The rows of a group lie close to one hidden flat surface of 11 dimensions, which passes through zero. Surfaces can cross.
In the rows, zero is written as 128.
Some rows, each with its group after it:
[177  83 131 131 109 118 123 159 125 143 128  80 140 102 169 129 122 120
 143 130 155 178]  D
[ 98 157 120 134 135 143 108 127 147 110 190 119 116 105 150  72 102 175
 143 191 197 129]  V
[155  77  85 145 119 119 127 122 143 142  84  96 134  64 137 117 170  85
  98 149  75  67]  V
[ 70 157 133  71 112 116 187 151 141 152 164 136 133 218 134 155 155  82
 115 141 135 141]  M
[169  98 145 101 114 133 120 160 143 102 133 151 164  96 172 159 131  78
  90 101 152 148]  S
[111  91 159 132 109 138 171 141 125 136 119  84 101 144 116 128 163 127
 140 112 114 143]  V
[ 97 145 152 172 133 123 145 137 118 184 109  57  77 108 164 116 170 131
 100 150 146 112]  Z
[ 98 149 150 150 157 123 111 104 119 126 173 136 119 125 142 157  94 171
 124 156 174 194]  Z
[104 183 185 141 134 146 148 135  98 144 130 145 106 175  85 119 136 126
 163  65 121 133]  D
[148 128  80 123 124 128  75 139 130  70 135 145 130 207 115  58  85 193
 153 149 154 137]  S
[164 127 107 145 138 157 140 131 132 167 126  86 138 120  90  86  96 122
 174 172  81 122]  V
[136  92 113 110 115 109 124 122 122 117 153 160 166 140 106 183 131 102
 154 109 117 162]  D
[135 184 108 131 132 112 149 130 115 125 120 157 135  95  86 134 171 149
 186 150 125  94]  M
[ 86 145 148 152 141 103 127 111 110  73 101 176  98 120 109 160 200 160
  96  96 134 114]  S
[ 93 111 109 162 115 135  64  77 114  98 170 162 128 118  65 120 132 143
 190  83 125  60]  M
[130 103 125  79 125 137 143 112 143 107 106 152 149 159 127 118  70 142
 117  90  88 150]  Z
[ 66 156 151 104 121 143 180 101 131 131 148 122  98 139  91 106 116 189
 191 122 130 122]  V
[144 129 155  80 102 164 148 145 136 104 124 134 122 131 106 144 118 160
 180 115 155  92]  V
[105 114 123 126 125 105 141 121 122 108 155 149 141 133 108 163 162 129
 141 128 129 159]  S
[122 119 171 182 152 135 119 109 103 143  51  97  68 119 125 164 162 148
  77  95 103  97]  M
[ 61 121 123  61  94 135 215 120 155 160 140 109 123 153 113 148 165  95
 143 141  97  85]  Z
[ 55 122 154 110 134 144 186 104 150 145 122 113  90 121 120 165 166 118
  87 148  99  93]  D
[127 133 127 191 142 141 104 142 122 140 100 107 102 139 129  46 167  70
  60 103  81  82]  D
[154 111  77 135 149 138 100 112 141 127 146 132 163 146 107  59  44 124
 141 159  81 154]  M
[146 128 152 149 175 146 138 119 122 148 109 114 121 136 120 176  94 145
  97 172 112 187]  S
[ 76 107 151 160 126 111 110  97 121 129 159 131 112  81 144 182 175 114
 100 110 152 119]  V
[170 153 141 154 151 144 128 169 120 127 127 118 131 153 126  63 107 123
 118 134 124 185]  D
[123 142 154 134 111 133 173 154 116 202 178  77 134 126 118 148 148  86
 194 146 141 161]  S
[115 171  93 193 145  95  78  91  89 187 119 125 125 139 111 122 127 115
 145 110 105  89]  Z
[ 80 123 130  93 122 142 195 106 153 157 135 118 129 103 107 118 134  96
 131 130  73 105]  S
[162  94 139  86  95 161 150 166 135 110 108 135 142 171  99 101 130  86
 141  72  89 103]  S
[120 161 115 134 144  98 151 137 129  92 112 162 131 114 135  77 158 143
 103 129 116 158]  V
[104  69 120 101 132 121 124  92 152 106  92 113 106 130 170 166 103 158
  56 146 118 130]  V
[159 108 101  84 136 157 125 135 164 102 180 155 179 110 120 132  76 113
 136 193 133 152]  M
[131 111  97 133 125 122  99 103 122 132 116 160 143 114  93 201 169  76
 116 126  93  49]  Z
[170 102 137 138 141 129 136 160 130  63 120 140 135 126 124  93 138 153
 112 140 128 202]  V
[168 134 139 146 134 155 100 183 136  72 130 146 128 145 140  40 131 114
  87 119 146 141]  M
[ 63  75 148 137 110 153 106 116 149 112 142  89  79 145 154 107 146 119
  62 114 138  76]  M
[ 85 111 113 125 116  96 115 102 137 111 130 163 130  85 157 183 192  88
  74 113 136  69]  Z
[130 132  84 156 145 109 110  92 133 145 154 124 151  63 125 101 103 141
 158 170 116 140]  D
[194  89 108 149 128 124  86 136 113  91 121 157 165 116  87 147 135 116
 158 113 109 139]  S
[147 148 187 136 143 144 155 175 112 105 148 138 126 155 122 136 143 133
 127 122 158 220]  V
[ 96 147 126 149 128 139 138 112 125 175 106  75  80 147 120  99 129 158
 144 145 115  82]  S
[141 202 118 135 141  84 136 165 122 118 124 165 143  87 182 107 174 121
  95 147 171 152]  D
[111 126 152 110 108 131 119 152 123  96 134 157 120 198 131 143 160 101
  96  82 149 118]  D
[191 112 113 175 144 114  42 158 112  98 148 150 158 152 154 120 110 103
  94 120 158 177]  V
[149 128 135 123 103 116 109 169 106 110 107 138 124 212 136 128 158 107
 121  72 144 127]  M
[130 159 115 103 155 147 144 138 159  80 132 176 141  91 121 142 151 122
  83 198 136  97]  Z
[ 71 160 122 111 146  85 150 103 125 157 130 157 135 160 155 156 122 104
  72 114 112 159]  Z
[120 101 120 139 130 121  71 117 142  84 114 123  96 113 184 138 125 176
  64 154 183 112]  S
[107  93 114 140 132  96  94  99 119  98  83 143 108 150 151 168 155 150
  69  99 121 109]  S
[ 80 110 151 160 119  96 149 101 105 173 189 116 139  98 118 170 159  92
 169  94 126 183]  D
[121 147 114 139 111 111  73 113 113 118 147 145 127 118 135 112 110 164
 175 102 181 100]  D
[100 120  83  63  91 129 129 120 155  96 176 149 153 171 114  98 101 142
 179 142 144  99]  Z
[131 183 116 122 150 117 115 114 127 133  86 150 117 128 150 135 105 163
 104 140 139  98]  D
[ 54 140  66 128 112  97 107  75 145 145 141 122 112 104 149  73 126 143
 132 133 124  42]  Z
[178 125 163 144 134 189 114 142 131 103 119 149 134  77  75 130 134  98
 146 102 111  71]  M
[130 159 101 163 133 129  92 103 121 109 130 144 118  84  88  70 129 174
 181 129 129  70]  M
[115 134 162 120 117 124 137 157 136  94 147 136 118  95 170 137 169 137
 102 129 194 145]  M
[181 107 109 118 114 163 137 178 140 134 127  82 130 154 110 127 145 111
 153 201 131 103]  Z

New rows, each followed by its group:
[142  65 103 170 106 121  42 109  98 105 112  97  97 209  99 154 122 187
 168 114 148 100]  S
[152 132 125 116 136 152 154 141 147 110 136 146 145  63 102 151 160 105
 138 173 120 100]  M
[153 156 102 181 159 119  34 116 108 115 162 162 151 146 133  96  74 136
 126 130 158 153]  V
[ 73 150 197 165 137 125 112 101  97 134 126 128  78 129 140 157 136 166
 113  60 167 138]  M
[127 158  93 173 166 103 137 108 118 160 142 135 151 106  97  91 118 112
 136 160  74 168]  V
[135 100 154 139 120 124 136 145 121  70 106 141 110 113 121 118 173 153
 117  95 129 147]  V
[148 146 146 117 156 143 110 111 127 106 122 156 128 116 124 198  86 183
 127 166 163 148]  M
[165 144 119 137 119 148  76 148 125 141 120 118 127 149 142 104 102 114
 134 122 155  79]  V
[ 87  82 109 116 137 171  96  71 157 119 126 107  97 176 108 125  59 166
  96 157 100  77]  D
[125  87 148 108 108 175 135 121 151  72 131 144 117  81  87 122 151 132
 140 103 116  66]  S
[125 105 126 126 119 149 133 141 145 102 195 110 136 117 116  67 103 153
 178 163 156 175]  D
[ 95 122 130 150 122 135 115  84 125 129 153 123 109  72  98 124 129 161
 180 122 136  83]  Z
[ 93 176 201 107 166 166 149 102 129 123 107 176 106 119 129 162  81 141
  68  85 126 135]  S
[132 113 127 141 111 123 122 121 122 123 143 142 142  69 108 157 176  99
 158 106 129  89]  V
[128 148 113 101 155 108 125  90 125  91 138 222 178 126  98 132  70 136
 133  85  90 180]  Z
[121 112 188  94 125 187 155 136 148  60 140 173 123  98  90 142 137 130
 119  96 131 112]  S
[144  91  91 114 103 103  85 122 121 106 154 153 167 174 118 133 102 124
 166  98 130 146]  S
[ 61 149 158  86 111 134 200 147 144 178 130  89  96 178 163 133 154  95
  89 133 130 114]  M
[193  92 165 109 129 157 158 165 134 127  79  91 120  98 151 176 128 140
 111 151 137 159]  D
[122  82  95  67 106 120 161 105 155  97 142 153 173 120 112 100  83 130
 162 103  85 159]  Z
[108 126 163 178 122 139  71 107  97  97 116 134  87 134 100 109 139 174
 153  52 151  82]  V
[ 85 109 171 109  91 141 157 140 126 128 112 111  93 154 128 168 189 106
 113  80 134  73]  D
[105 185 153  93 119 143 232 140 131 130 124 134 115 121  71  90 156 158
 204 124 103 130]  V
[100 100 133 134 133 153 103  99 126 141 151 130 130 179 101 124  75 108
 122  97  92 132]  M
[ 90 180 167 162 167 135 101  83  95 134 150 169 115 168  81 140  71 171
 152  85 127 165]  M
[113  58 122 108 122 148  93  90 142  87 152 152 135 153  95 187  99 140
 132 121 116 113]  D
[190 112  74 129 121 148 118 150 148 123 131 104 154  94 111  58 107 128
 172 187 109 105]  V
[147  64 127  85  81 148 120 157 157  53 138 146 137  87 135 144 181 116
 127 118 163  70]  Z
[ 94 162 126 120 105 128  93  97 122 130 159 169 130  87 112 158 138 131
 179  91 169  39]  V
[133 158 166  73 128 162 170 157 142 103  64 152 108 179 140  93 110 132
  69  81 106 106]  Z
[118 193 155 160 165  85 118 124  95 126  85 173 113 141 153 163 156 137
  62  94 140 163]  S
[124 146 166 155 126 129 111 123  89 126 105 147 110 184  88 131 128 141
 157  40 115 133]  V
[ 95 128 127 104 109 135 122 102 125 164 149 109 122 185 120 148  79 144
 166 115 136 112]  V
[101 128 201 149 152 144 128 112 119 105 142 145 101  82 140 195 133 158
  98 112 171 172]  Z
[127 144 105 125  91  48 164 149 103 165  87  94 123 113 184 136 199 141
 159 103 152 140]  M
[144 137 123  73 120 154 190 144 159 135 128 121 141  90 123 136 128 126
 149 187 123 113]  V
[151 157  84 106 110  71 161 166 126 167 110 114 160 136 182 103 156  92
 127 141 126 152]  D
[155  52 109 101  84 128  70 110 126 135 152 130 169 142 135 169  81  92
 164  63 133 108]  S
[111 156 153 135 125 135 102 130 112 110 131 139 106 163 127 110 113 164
 138  93 166 123]  V
[170 115 107 150 160 138  96 112 116 130  83 124 128 166  98 127  78 152
 121 142  80 140]  S
[131 135 134 124 147 154 146 130 148 107 110 154 124  79 111 184 175 101
  79 172 112  75]  Z
[169  78 167 140 111 172 126 147 141 136 117  90 118  41 140 168 159  93
 117 126 140  87]  S
[158 118 110 140 152 144  67  84 125  84 152 185 161 101  77 140  53 174
 175 132 122 145]  Z
[116 141 143 111 124 126 124 162 126 107 104 153 115 211 152 137 158  90
  47  92 130 115]  D
[ 75 174 142  86 126 130 184 116 141 182 150 107 116 133 148 131 102 136
 144 152 141 131]  M
[102 177 117 140 127  77 110 129 103 142 143 172 146 161 141 127 150  95
 118  76 139 138]  V
[133 151  60 125 133  97 145 101 131 157 141 137 170  85 101  96 116 128
 191 166  85 122]  D
[182 157 107 173 127 105 130 169  99 162 115 105 143 115 119 102 176  99
 172 140 123 135]  S
[179 103 137  99  96 144 130 178 136  68 121 141 136 107 129 135 173 133
 148 119 166 105]  D
[131 115 189 119 102 172 141 160 130 122 147 113 110 107 121 142 157 108
 149  97 164 100]  S
[126 124  69 127 109 107 130 127 133 146 113  97 128 144 131  71 136 131
 150 141 105  90]  M
[212 122 180 130 125 184  83 170 112  92 121 158 147 118 110 141 100 113
 146  69 161 122]  S
[170 109 157  83 113 145 158 170 149  85 112 155 146  69 152 197 178 102
  93 139 157 124]  V
[138 133 122 117  96 104 166 156 114 149 113 110 138 158 129  33 124 120
 183  51  98 152]  Z
[103 147 180 106 142 207 114  99 143 128 169 151 116 106  90 153  60 142
 147 124 148  87]  M
[139 124 170 139 145 146  96 137 127  79 151 153 124 120 145 152 110 159
 102 128 187 173]  D
[139 111 107 165 121 144  44 112 125  85 144 149 126 111 106  79 115 146
 150 105 144  70]  D
[140 120 147 172 111 122 143 168 108 109 114 104  97 107 102 133 241 126
 151 136 143 104]  S
[134 172 107  91 118  84 186 181 127 129 113 149 156 185 154  79 159  93
 112 119 112 177]  V
[ 84 112 145 181 135 128  99  80 100 130 186 162 138 125  58 146 144  95
 169  61  95 133]  D
[ 81 123 149 113 136 175 115  92 137 142 192 145 137 170  90 121  56 107
 143 103 110 127]  M
[142 141 119 179 151 109 141 131 104 192 150  93 141 124 103 164 150  95
 162 178 105 174]  Z
